The rows are grouped in 3 different ways at once. Each group adds its own fixed numbers to the row, and there is some noise. The rows also spread widely along 12 directions, which tell nothing about the answers.
Known rows, each followed by its group in each grouping:
[ 17   3  -2  -9   7 -10   2   1  -7   1  12  -1  -1   2   3  -1  -5   5
  13   7  -4  -4   7   2   0   0  -2  -6 -14   5   7  25   3  -7   9  12
   5] | Y H muro
[ -3  28   2  10 -12  -2 -18  11   4   6 -10 -19 -15  -1  -1  16  -9   2
  12  -1  -6  -3  -4   1  -3  -1   6 -10   1 -11  -4  -2   0  -1 -13  -6
  13] | W N podov
[ -5 -13  -7  19  -2  14  -2   1 -13 -14  -2  -3   2 -10 -18  12   7  -2
   7  28  -1  11  15  -5   6   5  -9   5  21   9  -3  14   4  10 -16  13
  10] | W D Moga
[  4  -2  -4 -10   5 -19   6 -17 -14 -11  12   4   8  -6   5   5 -12   5
   7   2  -8  -2   4   5  10 -10   1  -5   3   7   7  25  -4 -10   3  25
   4] | J B zige
[ -4   5   9   7  -6  -5 -19   6  10   0  -7  -3   2  -1  -7  -4   0   7
  -5   3   0  -9   7 -16   1   0  25  -2   4   4   5  -1   8  10  -1  -3
  10] | Q B zige
[  1  -3  12  -1  -8   7  -9   5   6   4  -5  -3   0 -14  -3   0  -2   6
  -2  -2  12 -15  11 -17 -10   0   7   2  -2   8  10  -5   2  15  11   1
   5] | Y D podov
[-13  -3   8  -4   4 -12  13 -13   1  -6   3  -6  -2  -3   9  -3   6  14
  -5  10   1   6   6 -16  11  -4  17 -15  -7  -2  -6  25  -1   5  -9  13
   7] | Q N muro
[-18   3  -6  21  11   8   5  14  16  -4 -19  -1   6 -11  -3  15  11 -12
  -4  15   5   2   1  -1  -4  15   6   1  11  -2 -11   1   9  13 -15  -2
  18] | J H pefim
[  7  25   5   3  32  -3  -4  -2 -13   9  -6  -7  22 -17  17   2   5 -22
   3  11   7  -5  11  20 -13  11   7   6   1  -8  13   4   7   3   4  10
  16] | Q H pefim
[-14  -8  10   2  22   6   4  -2  -2  -1   3  -2  23 -30   8   4  13  -9
  -4  23  11  -2  18  -8 -13  10   2   2   2   4   0  23   7  16   1  22
  19] | J D Moga
[-21  11   9  -2   1 -21   8 -15  12  -3  -8  -6  10  -5   9   5   4   6
 -10   2  -2   3  -3  -7  14 -11  37  -3   7  -2  -1  11  -1  10  -8  13
  10] | Q B muro
[  1  -2  -1   6  13  -1  11  18  14   7  -7   4  11  -4   5   3   2  -6
   1   1  -1 -10   6   5 -12  12   7 -10  -9   0  -1  11  18   4  -3   0
  11] | Q D zige
[  5   9   3   3  -5  -7 -17  13  15   4  -6   1   5  -8  -3   2 -10  -6
  -1 -14  -1 -26   5   0 -10  -1  13   4   6   7  14  -7  10   5  10   2
  10] | J N zige
[  8 -10   4  -3  26  -4   9   0  -6   4  -8   7  20 -12  21  -3  -4 -16
  -5 -10  16 -16  14  14 -19   6   2  -2  -6   3  19  -5  13   1   4  -1
   5] | J D Moga
[-14 -19 -11  19   9  14   3   9  10 -18   3  -2  -7 -20  -9  21  15   1
  -4  18   6  10   2 -11  -2  18 -26  -5  11  -4 -22  18   3   6  -7  14
  12] | Q N podov
[ 15  19  -1   6   1   2 -12   1   4  -1 -10  -6  -4   0  -3  10 -11  -1
   2 -10   7  -5   0   6   9   0   4   5  12   0  18 -13  -7  -9   9  -5
   0] | Q N zige
[ -4 -19  -5   4  -4  10  29  -1   1 -12  -7   2   0  -8 -13  10   3   2
   2  11   5   4   4  -2   9   1 -11   5  12  11  -3  12   0  12  -2  18
   2] | Y D podov
[ 14   7  -3   5  -8  -2 -22  12  19   2  -6  -1 -12  11   0  13 -12  17
   5  -7   5   2  -1 -15   6   3   9  -9  -5   3  11  -4  -4 -10   6 -22
  -1] | Y B muro
[ -6   0  -5  20   6   4   5   3 -12  -4 -19   1  10  -4  -3   5   5 -14
   3  11   4  -1  12  16  -2   5   9   7  17   2   2  -6  14  13 -21  -2
  11] | W H muro
[-21  -3   0  18  -2   0   2   0  11  -5 -20   1  10  -7  -1  10   6  -3
  -7  13   2   7   4  -6   7   2  23   0  17   0  -1  -3   5  16 -18   4
  10] | W N podov
[  4   3   1   8  13  13  15  14  12   3 -14  -6   8  -6  -7   6   7 -13
   1  15  10   2   6   6   4  12  -2  11   6   5  10   6   1   9   5   6
   6] | Y N Moga
[ 17   5  -6  16   8   9 -28  10 -10   3  -7   3   6  -4   3  15  -9  -5
  14   9   7   5   9   6  -9  13  -9   1   6   1  16  -9   3  -7   0 -16
   6] | Y B podov
[-18   1  12  13  14  10  -4  -5 -14 -10 -16 -14 -15 -12   1  -8  13  -8
 -11  -3  22  -7  10  -4 -10  11  -2  -7   1 -12 -15 -15   9  16 -18 -12
  13] | Q D pefim
[  2  11  10  -9  13   4  21   5   3   5  -6 -19  -7  -8   0  -3   4  -6
   2   5  11  -9   2   3  -4   3  -5  -1 -12  -2   1  14  -1   4   5  11
  11] | J H Moga
[  7  11   5  13  -7  16  -4  -2 -10   7 -21  -7   8 -16   3  20 -12  -6
   8   0  13  -2  14   9  -7  -6  -5   9  20  10  18 -17  -5   8  -5  -7
   7] | Q H Moga
[ 10  13   2  -9  13 -15  14   5  -3   1   1 -11  -8  -2   5  -4  -4  -8
   4 -17  -4 -20  -5  20  -8  -1  -4  -8 -13 -10   2   4   9  -6   5  10
   6] | Q D podov
[-11  -7   5  16  -3  12 -31  -2  -1 -14   2  -4  -2 -18 -15   9  12   8
  -5  19  13   6  12 -25   4   7   4   9  19   7  -2   5  -2  16   2   4
  12] | Y B muro
[  4  29   1  11  22   9   1  18   2  14 -11 -14   7  -3   4   9   6 -17
  13  17   1   2   1  20 -10  20   1  -2  -5 -10   1  12   8  -3  -8  -5
  20] | J D muro

New rows. What belongs after each?
[ -5   0   0  14  18  -1  -2   7  14  10 -12   7  19  -4  25  12   2  -1
  -1  11   8  11   9  -4  -6  15  18 -15  -7  -5   6   9  10  -2 -12 -13
  11] | Q N muro
[  3   0 -10   4  -7 -10  -2  -6   1  -4   0   6   6   2   9  21 -13  16
  11  14 -12  15   5 -12  10  -7   8 -14   5   7   4  19  -5  -9 -11   4
   5] | Q H pefim
[ 11 -10 -10   4  -8  -9  -8  11  24  -6  -7   7   1   7  -1  12 -13  14
  -4  -5   1   1   2 -16  10  -2  15  -4   3   9  17  -2   0  -8   5  -7
  -4] | W B Moga
[ -5  -5  -7   3   9   1  20  -8 -11 -10  -6  -1   2  -8   7  11  -3  -1
   5   6   4   8   7   7   3   2  -6  -8   3  -1  -4  12  -1   0 -13  10
   5] | W D pefim
[ -9 -18  -1   4  -8  -4 -15  -3  15 -19   1   1   6 -29 -10  14   1   4
 -17  -7   9 -15   9 -16   0  -8   5  14  24  12   7  -2  -1  15  15  24
   5] | W B Moga
[ -9   9   8  16   5 -10 -44 -10 -11  -1   2   0  14 -15  12   5   1   0
  -1   9   1  -2  16 -10  -7   2  23  -5  12  -4   6  -1   9   6 -10  -2
  16] | Q N muro
[ 15   0  -3   5   5   3   0   3 -18  -2  -2  -7 -11  11  -1  -3  -8   4
  14  12   2   7  12   1   4   6 -10 -12  -9  -1   7  11   2 -11 -12  -8
   1] | W N Moga
[ -5 -11   5  17  -2  19 -19   6 -16 -12  -8  -6 -12 -10 -17  -4   6   1
   1  13  14  -4  14 -15  -9  10 -13   3  11   3  -4  -9   6  16 -10  -9
  12] | J B podov
[ 13 -13 -15  16   5  -5 -34  17   8 -11  10  13  -3  -2   2  12  -7   7
   3   2  -6  -4  10 -14 -10  14  -9 -13  -1   0   2   5  13 -11   0  -9
   7] | Q N pefim
[ 10 -12  -2   2  16   7  14  -6 -23  -9  -3   2  -8   0   4  -5  -3  -6
   5  -2  16   0  10  12   1   8 -21  -6  -7   1   2   4   1  -5  -4  -3
  -3] | Y N zige
[  3  14   3  -1  -2  -6  11  13  18  12  -9   1  24  -7   0   7  -3  -5
   5   9 -13 -12   8   4  -5  -3  23   5   7  10  15  12  10  12   6  17
  14] | Q D pefim
[  2  -4  -3  10  -7   0  -3  11  14   5 -10   8  15  -1   6  15  -7  10
   5   8  -3   4  10  -9  -2   1  14  -6   6  11  10   8   7   4  -6  -7
   8] | Q B muro
[  0  20  11   5 -11  10  -6  -9 -12  10 -15 -13   6 -16   7  19 -12   3
  11   5   8   4   9   1  -5  -9   1   2  14   4  14  -6 -11   7  -4  -2
   9] | Q B podov
[ 10  23  -3   5  19  -4  -2  23  12   6  -3 -13  -5   4   1   0   5 -13
   6   3  -3 -10  -2  18  -5  17   4  -4 -12 -15   0  11  12  -7   3   0
  12] | W N muro
[ -5  -8 -10  11   6  -7   1 -14  -1  -2 -13  13  23 -10  26  26 -11   4
  -1   1   9  17   9   1   5  -3  16  -7  12   5  11   0  -2  -5 -15  -3
   2] | W H muro
[ -4  -7  -9  21   1   9 -12  -2 -12 -15 -10   4  -1  -5  -9  12   1  -2
   3   9   6   5   9   2   3   6  -5   3  23   5   1  -6   4   3 -17  -8
   9] | J D muro
[  2 -27 -20   4  -4 -20 -10  -9  -3 -21   5  16   1  -8  13  21 -18  10
  -1 -23  -3  -6   6   3  -2  -9  -5 -12   9   6   2   1   5 -12  -5   4
  -2] | W B muro
[ 26   0 -12   1  23  -1 -10   5   0  -6  10   7   8  -6   3   8  -6   0
   4   2   6   1   4   6   2  13 -13   2   1   1  18  12  -1 -20  21   6
  -1] | Q B zige
[-13  12   4  10  15   3  11 -12  -9  -3 -13 -12  10 -13   5  15   6  -9
   0  18   6  15   4  10   9   0   2   3  17  -3   1   9  -5   6 -13  11
  13] | Q B Moga
[ 11  -5  -9   6   2  -8 -12  -1  -7 -19  -2   3  -5   1 -15  -6  -2  -2
  -4  -8   4 -15   8   5   7  -2   7  12  15   5  12 -10   6   2   6   6
  -1] | W H muro
[  3  -6  -3   6  31  11   1  -2  -4 -15   4 -10  -8 -10  -3   5  14  -3
  -4  18  21  16   3  -4  11  20 -19   2  -1  -7  -2  15  -8  -5   6   7
   3] | Y B Moga
[  3  24  10  -3  15  -5   5  20   6  23  -6 -11   5  -1  12  -7   0 -13
  12   3  -4 -17   4  13 -18  11  13 -11 -27  -7  -3  17  17   5  -1   0
  19] | Y H zige
[ 18  -5   1  -2  -3  -6  -2  12   2  10  -8   4   3  10  11   0 -17   8
   9  -6  -1  -6  12  -3  -8  -2   4 -15 -13   8  17   0  10  -8  -2 -18
   0] | Q B Moga
[ -8   6  20  -6  -7   5  14  10  13  17 -13 -14  -7  -7   6  -7   2  10
   1   1  10 -13   8 -19 -14   0  12 -14 -22  -1  -4   6   7  18  -3  -3
  12] | Q H podov
[ 10  -2 -15   5  25  -8   4 -13  -8  -9  -2  11  16  -2  20  19  -8   0
   3   5   4  20   4   8  10   7  -1  -9   6  -3  12   8  -6 -20  -3   2
  -1] | Q D pefim
[-11   0   3  12  12  -2  -6  17  10   1  -5  -4   5 -11   2  -2  11 -11
  -2   7   1 -13  10   1 -15  13  12  -5  -5  -6  -8  10  21  13  -9   3
  18] | W N muro
[ -6  13   6   6   0  11   8  13  19   9 -24 -18  -9  -2   5  15  -3   0
  -1  -6  15   0  -1  -3  -2   6   8  -9  -5  -4   1  -8  -1   2  -8 -15
   6] | W D Moga
[ -3  11  -7  20  -3   2 -39  -2 -12   0   0  -3  -1 -16  12  35 -15   1
  14  -2  -3   6   5   3 -10   3  -8 -13  10  -2  -4  -1  -1 -10 -14 -10
  13] | Y D zige
[  5   2   8   0  -1  -7 -30   0  -3   1   2  -3  -1 -11   9   1 -11   3
   1 -10   5 -17  11 -12 -15  -3   7 -10  -6   3  10  -5   7  -1   2  -7
   9] | J D Moga
[ -7   0   2   9  -8  -3 -26   4  -1 -11  -1  -6 -10 -10 -12   2   0   1
  -2  -1   1 -15   3 -11  -7  -1   2   2  11   0  -2  -7   6  10  -2   2
  13] | J B podov
[-12  -3   1   1  -5 -10  -6   6  24  -8  -5  -5  -7  -6  -2   4   3  10
 -11  -8   4 -10  -1 -15   2  -1  21  -5  -1  -1  -6   4   5   8   1   4
   8] | W B muro
[-22  -6 -11  24  -5  -8  -9  14  23 -13 -12   1   9  -8 -13  21   7  -7
  -8  11 -14   1  -3  -2   7   1  20   5  26   3  -9   5  12  14 -16  12
  16] | W B Moga
[-13  18  -1  10   3  -6  -9  -7  -2   1 -11  -5  15 -16   9  22  -5  -6
   2   7   0   7   2   9   4  -2  17   1  17  -2   3   5  -3   3 -10  10
  13] | W B zige
[  2   3  -2  12   9  18   0  10   9  -4 -18  -8  -7 -10   0  11   3  -6
  -4  -4  25  -1   5   5  -2  14  -8   3   6  -5   4 -13  -1   2   1 -11
   4] | W N muro
[ -3   5   2   1  10  -8 -35   4  16  -6   7  -6  -7 -14  10  11   1   8
  -8  -6   9  -5   1 -21  -6   9   7  -8  -7  -8  -2   3  -1  -2  13  -2
  10] | Y B pefim
[ -5   3   5   9  -2   4 -24   3   1  -5  15  -6  10 -26 -11  12   9   3
   4  26  -7  -5  13 -17  -7   4  -2   7  15   4  -2  24   2  14   9  30
  19] | Q N podov
[ -4 -11  -2   8  11  -6 -18  -4  -9 -21  17  -6  -9 -13  -8   3   9   3
  -4  12  -1  -1   9 -12   3   6 -12  -5   7  -3 -10  19   4   0  -2  18
  10] | Q N Moga
